The rows come from 4 hidden closed curves, with some noise, and rows from the same curve form a group. Each curve winds through 10 dimensions. The rows are also pushed far along 5 directions, which tell nothing about the answers.
Some rows, each with its group after it:
[1 29 31 1 -51 7 -2 -49 -21 -5 -29 -2 4 33 52 2 -64 -26 44 39]  Sef
[4 10 -14 3 15 9 5 -8 24 34 -27 -3 2 -1 -42 -11 10 -17 -8 -27]  nosa
[-15 14 6 -1 -18 -31 -30 -2 -7 11 18 -8 -13 7 6 -4 31 -6 41 -43]  nosa
[-9 27 34 4 -17 18 17 -53 -10 -16 -33 -10 24 22 48 0 -76 -22 -6 54]  nosa
[12 55 -29 21 6 -19 -3 19 37 42 -30 -7 3 -37 -45 -15 18 -8 -62 -9]  mazop
[17 13 14 -10 -1 -18 19 4 8 1 31 0 -4 -11 -12 2 8 7 -17 11]  gaku
[-33 16 2 -16 0 -25 -4 12 -11 3 3 14 2 -9 17 -16 -20 0 36 -30]  nosa
[-21 -52 35 6 -20 32 27 -31 -4 -25 21 2 23 26 22 13 10 -16 33 22]  gaku
[11 -12 7 10 18 8 17 4 -27 -1 43 8 -11 -9 -15 -10 -17 50 11 4]  Sef
[17 -1 -3 -6 -48 -5 -17 22 20 3 19 30 -14 -3 5 20 19 -43 1 8]  gaku
[-30 -14 8 -5 -12 9 -1 -10 -3 -8 -18 10 20 -4 16 -17 -27 -29 26 -9]  nosa
[8 8 8 -1 11 -2 0 13 -13 -16 26 13 -18 -16 -2 -18 -27 30 -2 -8]  Sef
[-46 13 10 4 -7 2 21 -17 2 15 -49 -12 28 25 14 -9 -29 -7 23 3]  nosa
[14 16 10 12 3 -7 2 24 4 1 50 27 -25 -23 11 18 17 8 -24 5]  mazop
[18 7 4 -4 -4 12 3 7 -19 -4 37 27 -19 -3 28 5 -44 9 23 16]  Sef
[-10 11 15 -8 12 -14 0 10 -3 8 14 4 9 -12 -15 -4 20 -2 7 -40]  mazop
[-5 18 -4 -16 29 -15 3 9 14 -9 -2 -12 -15 -23 -22 -14 13 15 -10 -36]  mazop
[18 13 -26 -27 14 -16 -12 23 11 2 -5 2 -20 -21 -16 0 10 2 3 -30]  Sef
[-5 0 -7 -6 12 -4 -2 10 16 -17 4 3 -25 -6 -20 4 21 19 -12 -25]  mazop
[18 -12 2 -14 -20 -3 1 -3 1 -33 -11 -4 16 -19 -10 3 6 -21 -19 12]  gaku
[-2 -34 24 -13 18 4 38 6 -12 -30 35 -19 17 -14 -42 -2 27 31 -17 -16]  gaku
[-6 -4 11 -8 18 -16 -6 14 -8 -4 51 2 -24 -16 -7 3 14 36 4 -20]  mazop
[-9 -22 52 1 -23 11 25 -37 -10 -33 9 -8 18 34 29 15 11 -22 27 13]  gaku
[-8 -2 12 -2 -16 -27 -7 6 11 5 32 9 -22 23 33 12 16 -20 27 -4]  gaku
[13 1 -4 0 -14 2 -1 -9 13 15 -5 -3 -17 15 -40 12 65 -26 14 -37]  nosa
[-3 28 9 -9 12 -6 8 -1 11 -10 0 -10 -19 -16 18 -13 -18 3 -8 -2]  mazop
[-5 -36 13 21 -11 -5 18 -13 -42 -30 53 25 -25 19 33 24 -5 22 3 46]  nosa
[-14 1 4 -12 15 -16 -17 -6 -19 -4 17 3 -13 4 11 0 -8 12 7 -7]  gaku
[28 6 -2 29 14 11 -12 6 29 8 -19 15 2 -8 -1 10 11 -6 -51 19]  gaku
[14 18 -11 5 -20 -28 10 17 -14 3 54 3 -42 4 18 15 30 4 5 8]  mazop
[9 14 -11 -3 -13 -33 -26 29 22 31 1 16 -24 -20 -30 15 72 -16 35 -62]  nosa
[13 17 -16 -15 43 -6 21 17 9 1 27 -7 -18 -65 -25 -13 -18 57 -55 34]  gaku
[-4 -10 3 -19 -20 10 -13 -14 13 -5 -7 -1 -2 3 5 -1 -20 -22 16 7]  Sef
[3 19 -16 -38 32 -13 -17 -1 -3 29 -13 -22 18 -23 -40 -29 -11 11 13 -42]  mazop
[-18 -16 7 -17 -2 -20 -10 -18 -12 -8 11 -16 2 56 18 2 -10 -13 44 -26]  mazop
[5 23 -15 3 -24 21 -10 7 41 14 -43 -4 21 0 -12 8 19 -42 -23 4]  nosa
[14 21 4 26 -2 -4 -15 9 11 27 11 21 -19 -17 17 0 -21 10 -18 33]  Sef
[-27 -19 5 -3 -15 20 20 -2 30 -7 -22 -4 11 -6 -23 -4 34 -42 -7 -26]  nosa
[5 22 -6 11 14 -12 -9 2 -6 28 -24 -2 4 -17 -13 -14 4 21 7 -3]  Sef
[8 4 -14 18 -36 9 -14 17 23 4 1 31 -49 -9 34 18 20 -13 9 31]  gaku
[-23 32 -21 -2 28 -15 -18 7 -3 25 -10 2 -15 -16 23 -33 -61 34 10 11]  Sef
[-12 -22 -3 1 -4 9 -14 -3 -15 12 0 19 5 -2 1 0 22 -5 41 -14]  Sef
[-32 -2 -2 -11 33 -11 -4 -26 -31 -24 -16 -41 9 -4 -25 -40 -25 45 4 -28]  gaku
[-4 -12 6 9 -28 4 -4 -32 -12 -8 -7 19 -8 25 13 10 -2 -38 15 15]  nosa
[11 27 5 -2 24 -3 16 -6 -21 -4 -22 -22 49 -32 -21 -22 -51 14 -59 22]  mazop
[-5 -43 21 18 -2 -2 13 17 -6 -39 56 2 -4 -4 -2 9 23 22 -21 4]  gaku
[-16 -28 13 8 4 20 2 -11 -5 -4 11 5 10 8 3 6 -11 4 -9 21]  gaku
[-19 -35 18 10 -27 38 61 -12 -11 -29 -11 -4 27 11 10 16 24 -31 -3 21]  mazop
[-23 -43 20 14 2 -7 23 7 -15 -15 45 15 -1 38 27 22 19 13 36 -7]  nosa
[-3 -7 -5 -25 18 -14 -11 -7 -21 -15 -23 -1 16 -16 -9 -6 2 4 22 -20]  gaku
[0 12 12 -1 -6 -28 -23 11 8 15 12 22 -18 36 29 9 16 -11 47 -24]  Sef
[8 13 -13 7 -3 -23 -8 18 6 8 29 21 -48 18 46 20 -2 -16 -3 10]  mazop
[-12 8 -13 -37 41 -20 17 -14 -46 -15 11 -38 -10 -7 -3 -37 -32 41 27 -23]  mazop
[7 -38 -13 4 20 5 21 23 17 -11 23 4 -11 5 -2 23 26 -8 -33 2]  mazop
[36 22 -17 20 1 18 -20 10 12 18 -22 30 0 -27 19 -1 -35 -4 -38 54]  Sef
[-26 7 20 -19 -15 20 21 -35 8 -8 -44 -32 51 12 -4 -22 -27 -23 11 2]  mazop
[-22 35 1 -12 -12 6 5 -12 10 18 -24 -3 4 -8 15 -26 -58 -1 14 19]  gaku
[21 -9 -10 5 26 8 -1 10 12 -4 -9 5 21 -10 -27 -14 -1 21 -28 8]  Sef
[3 -7 -32 -14 38 -38 -15 25 -27 -17 41 -12 -47 -27 -31 -15 26 47 1 -57]  Sef
[27 9 -23 8 -18 11 -8 10 34 8 -2 25 -21 -10 -27 13 43 -47 -39 -1]  nosa
[-5 20 -20 14 -16 -14 -9 23 33 35 -1 18 -30 1 -8 22 50 -9 1 -8]  nosa
[17 18 9 -5 -25 19 -13 -15 3 -4 -12 12 1 -25 3 -4 -31 -12 -10 30]  Sef
[-10 -14 5 13 32 4 7 -16 -10 -5 -5 -5 16 28 -8 -13 -21 13 5 -20]  mazop
[-34 19 4 5 4 -33 -12 -9 -43 4 34 -9 -21 -1 16 -29 -17 42 35 -16]  nosa
[15 -15 3 -11 0 19 20 15 3 -25 5 13 -8 -3 19 16 -13 -2 -4 17]  Sef
[-43 -28 9 -14 -11 42 24 -27 6 -5 -56 -32 50 -8 -26 -15 5 -23 11 -8]  nosa
[-11 -23 -14 -3 -16 -5 2 13 -4 -13 29 3 -19 -14 -14 -9 11 20 12 -6]  gaku
[-34 8 -2 -42 51 -26 4 -18 -26 7 -34 -35 47 22 -18 -42 -42 4 43 -70]  mazop
[0 21 -28 -11 50 -35 -14 16 3 28 -18 -10 -2 -18 -18 -21 -12 37 -6 -19]  Sef
[-3 29 -4 8 13 9 18 17 15 -1 -26 10 28 -48 4 -8 -49 18 -66 50]  nosa
[10 59 26 13 0 5 3 -32 2 -3 -53 1 17 -11 31 -15 -54 5 -7 37]  gaku
[28 -34 13 -7 -2 13 17 6 -5 -33 60 11 -32 -3 -4 16 15 37 2 33]  Sef

New rows, each followed by its group:
[-5 -55 13 2 20 28 16 -9 -33 -23 8 10 25 7 14 1 -11 16 14 16]  Sef
[19 -47 -2 10 -15 4 0 41 18 -23 42 34 -21 -24 7 39 60 -12 -23 10]  gaku
[-21 -21 26 1 -32 15 7 -27 -26 19 -20 9 25 30 28 21 9 -38 81 -12]  Sef
[16 -5 -2 18 -17 12 5 -4 -18 -26 8 5 -25 7 31 9 -24 0 -6 23]  Sef
[-5 31 5 7 -16 -5 5 4 -24 11 11 16 -8 15 25 -2 -30 5 26 9]  mazop
[-1 20 0 9 35 -26 -13 9 -15 18 28 1 -14 -26 0 -24 -34 56 -18 12]  Sef
[15 -23 12 5 6 -6 -2 17 21 -3 15 13 6 13 -19 11 47 -7 -1 -23]  Sef
[7 6 6 12 -17 11 -16 2 15 9 10 23 -20 1 25 18 -13 -14 -24 42]  gaku
[3 -13 2 -22 -13 16 -8 10 25 -6 2 14 -5 -12 -9 2 15 -20 9 -8]  Sef
[13 24 -4 -4 -21 -12 -15 13 -10 -8 7 21 -36 -4 19 6 17 -6 33 -18]  Sef
[22 -16 -24 33 -24 3 -1 39 39 5 7 45 -17 -14 -17 27 52 -32 -49 16]  nosa
[-6 16 -18 23 -13 -19 -10 19 17 15 -4 33 -14 0 6 3 1 -15 -23 11]  nosa
[-17 22 9 7 14 -10 9 -13 10 16 -1 -7 9 -9 -18 -3 -1 5 -32 4]  nosa
[-24 18 -12 -6 -9 2 -8 1 6 11 -1 -9 -19 -26 2 -8 7 7 3 1]  nosa
[32 12 -13 5 -49 -1 -24 6 19 22 -36 39 -2 -12 9 18 8 -49 16 28]  gaku
[18 -10 1 -19 -4 15 1 1 1 5 20 3 -4 -6 2 5 0 -3 16 8]  mazop
[-2 -23 -6 12 21 -28 10 38 2 -10 58 16 -30 -1 1 23 41 35 0 -19]  nosa
[13 1 -6 -3 -20 -4 -28 4 32 9 22 14 -13 -8 -28 2 42 -13 10 -16]  Sef
[1 41 -39 -10 2 -20 2 12 8 9 -36 -11 -14 -28 -26 -9 12 -7 -26 -17]  mazop
[-7 22 7 16 -60 22 -27 -28 46 23 -60 12 1 54 27 -11 -29 -71 37 3]  Sef
[-2 16 4 -5 14 28 26 -28 4 -5 -64 -24 52 -9 -38 -28 -20 -11 -12 -14]  mazop
[14 55 9 36 -10 -5 -27 -10 14 14 -17 26 -24 20 69 3 -49 -10 -12 46]  gaku
[-4 7 -6 2 1 14 9 -15 -4 5 9 17 -21 -8 14 7 -20 -1 -11 35]  nosa
[-3 -3 8 1 -12 23 -4 7 13 12 16 25 -16 3 13 12 16 -15 30 -8]  mazop
[-8 -31 16 -17 35 11 39 0 0 -31 20 -22 8 -22 -23 -6 23 20 -14 -21]  mazop
[-1 9 -15 12 23 -5 1 13 42 37 -53 -4 45 -24 -47 -8 2 -11 -42 -15]  nosa
[0 17 -12 5 21 2 10 -11 6 21 -1 -3 -14 2 -14 -17 -22 4 -8 -8]  nosa
[5 37 12 28 -65 31 -5 -12 13 8 -37 29 10 21 39 10 -16 -52 -5 54]  nosa
[1 -18 11 5 -3 -9 -5 -9 -23 19 49 16 -31 27 29 13 -9 22 57 14]  Sef
[12 -38 -6 -18 17 43 20 18 31 -12 -19 1 39 -43 -62 -6 24 -3 -34 -17]  Sef
[26 -11 -17 39 -23 22 10 26 44 0 -26 39 9 -23 -13 17 14 -37 -78 46]  nosa
[-25 -17 12 1 -7 -12 -7 5 1 -12 3 -6 27 4 -16 -15 -3 -4 0 -27]  gaku
[3 -3 -21 -9 11 12 3 14 22 -10 2 -13 -5 -21 -25 -18 4 9 -29 -6]  gaku
[-17 2 5 26 -31 12 -4 -19 12 23 -13 13 4 37 1 3 29 -33 37 -17]  mazop
[-12 6 16 -8 6 4 18 0 -20 -9 38 -8 -5 13 19 9 6 28 28 -4]  nosa
[32 -5 2 0 -2 -18 4 10 -32 -42 40 10 -15 -8 16 3 -23 28 -15 30]  gaku
[2 46 4 8 15 2 13 -22 -13 5 -37 -12 10 -12 -1 -33 -39 5 -6 -4]  mazop
[-24 -49 7 -20 14 31 39 -20 -15 -34 2 -15 4 9 -2 -5 18 3 36 -23]  mazop
[34 -49 -9 13 46 18 33 24 -19 -7 70 3 -13 -44 -56 5 20 77 -38 14]  Sef
[17 -8 -20 -17 -19 -15 -17 7 10 21 -44 16 23 -19 -39 0 34 -36 26 -22]  gaku
[-34 -41 17 4 27 25 45 -8 -20 -11 -21 -21 50 -6 -29 -21 -1 26 13 -24]  Sef
[6 27 -15 11 -13 -6 -3 1 3 3 -31 4 -26 -7 7 1 -11 -8 -26 15]  mazop
[18 -32 1 -5 21 11 20 -16 2 -16 -17 -38 42 -36 -85 -11 28 25 -42 -11]  Sef
[37 -26 3 25 -23 51 14 0 35 7 -21 27 20 10 0 25 9 -52 -21 27]  nosa
[30 -47 19 3 6 24 4 8 25 0 34 22 11 -6 -8 27 17 -5 -28 35]  Sef
[12 55 -11 -3 19 -27 -14 10 11 35 -14 13 -16 -38 -18 -17 -6 26 3 -9]  gaku
[30 34 9 23 -20 0 -13 0 35 8 -15 13 7 -4 -5 -3 -8 -12 -35 20]  Sef
[-3 -1 -9 12 -23 -21 -7 11 -2 -6 1 24 -21 3 6 -1 9 -18 8 -12]  nosa
[-15 2 3 17 -14 -17 2 -9 5 -2 9 4 -18 27 11 17 20 -11 -4 5]  nosa
[-31 12 14 3 29 -40 15 4 -45 -17 33 0 -6 -3 20 -30 -51 53 15 -14]  nosa
[39 -26 -21 10 -11 13 -8 11 0 -15 36 17 -50 -11 -15 14 32 14 -9 11]  Sef
[-38 18 -23 -13 13 -12 -13 11 5 25 -5 -20 5 -19 -35 -23 29 16 0 -39]  nosa
[1 -31 3 8 21 5 17 8 -15 -23 32 -24 18 -26 -25 4 29 44 -34 4]  nosa
[64 67 -24 19 -5 -48 -57 37 26 47 26 43 -56 -19 -2 20 32 -5 -18 -6]  Sef
[-6 9 -1 -18 10 -3 36 -4 -14 -4 -21 -25 17 -1 -6 -15 -11 -4 -2 -7]  mazop
[19 -27 -4 -22 34 16 35 25 13 -3 6 -9 31 -27 -31 2 9 0 -37 -2]  mazop
[-11 9 23 -7 -24 -3 6 -26 13 10 -31 -3 32 -19 -21 -11 9 -16 26 -7]  gaku
[21 33 -10 -13 13 -17 -27 -2 23 36 -30 4 22 -20 -17 -7 -18 -3 -8 11]  Sef
[-2 25 15 26 -30 19 5 2 7 -11 27 26 -19 -30 42 1 -31 -10 -44 63]  nosa
[-22 -19 7 8 12 13 21 8 -16 -27 49 -11 4 3 32 2 -11 35 -11 23]  nosa
[30 10 -10 16 3 0 -7 8 -3 31 33 20 -34 -13 -1 5 -14 31 7 27]  Sef
[61 8 -13 -7 -3 1 -7 28 40 22 25 23 -24 -31 -47 23 42 0 -21 2]  Sef
[10 4 21 15 -15 18 4 -2 17 3 -7 20 17 -19 32 18 -11 -8 -21 58]  Sef
[14 -16 -21 2 -12 9 -7 4 7 15 -8 18 -13 3 -1 7 17 -9 21 7]  gaku
[-5 3 -13 5 -16 15 -16 -25 1 4 -52 -12 16 4 -29 -30 -13 -19 17 -21]  Sef
[-15 -30 18 -14 5 12 20 -26 -18 -33 12 -18 2 13 1 -21 -32 39 20 23]  Sef
[5 10 26 -12 -27 -3 -3 -1 14 9 3 11 11 -1 -15 7 23 -24 33 -26]  Sef
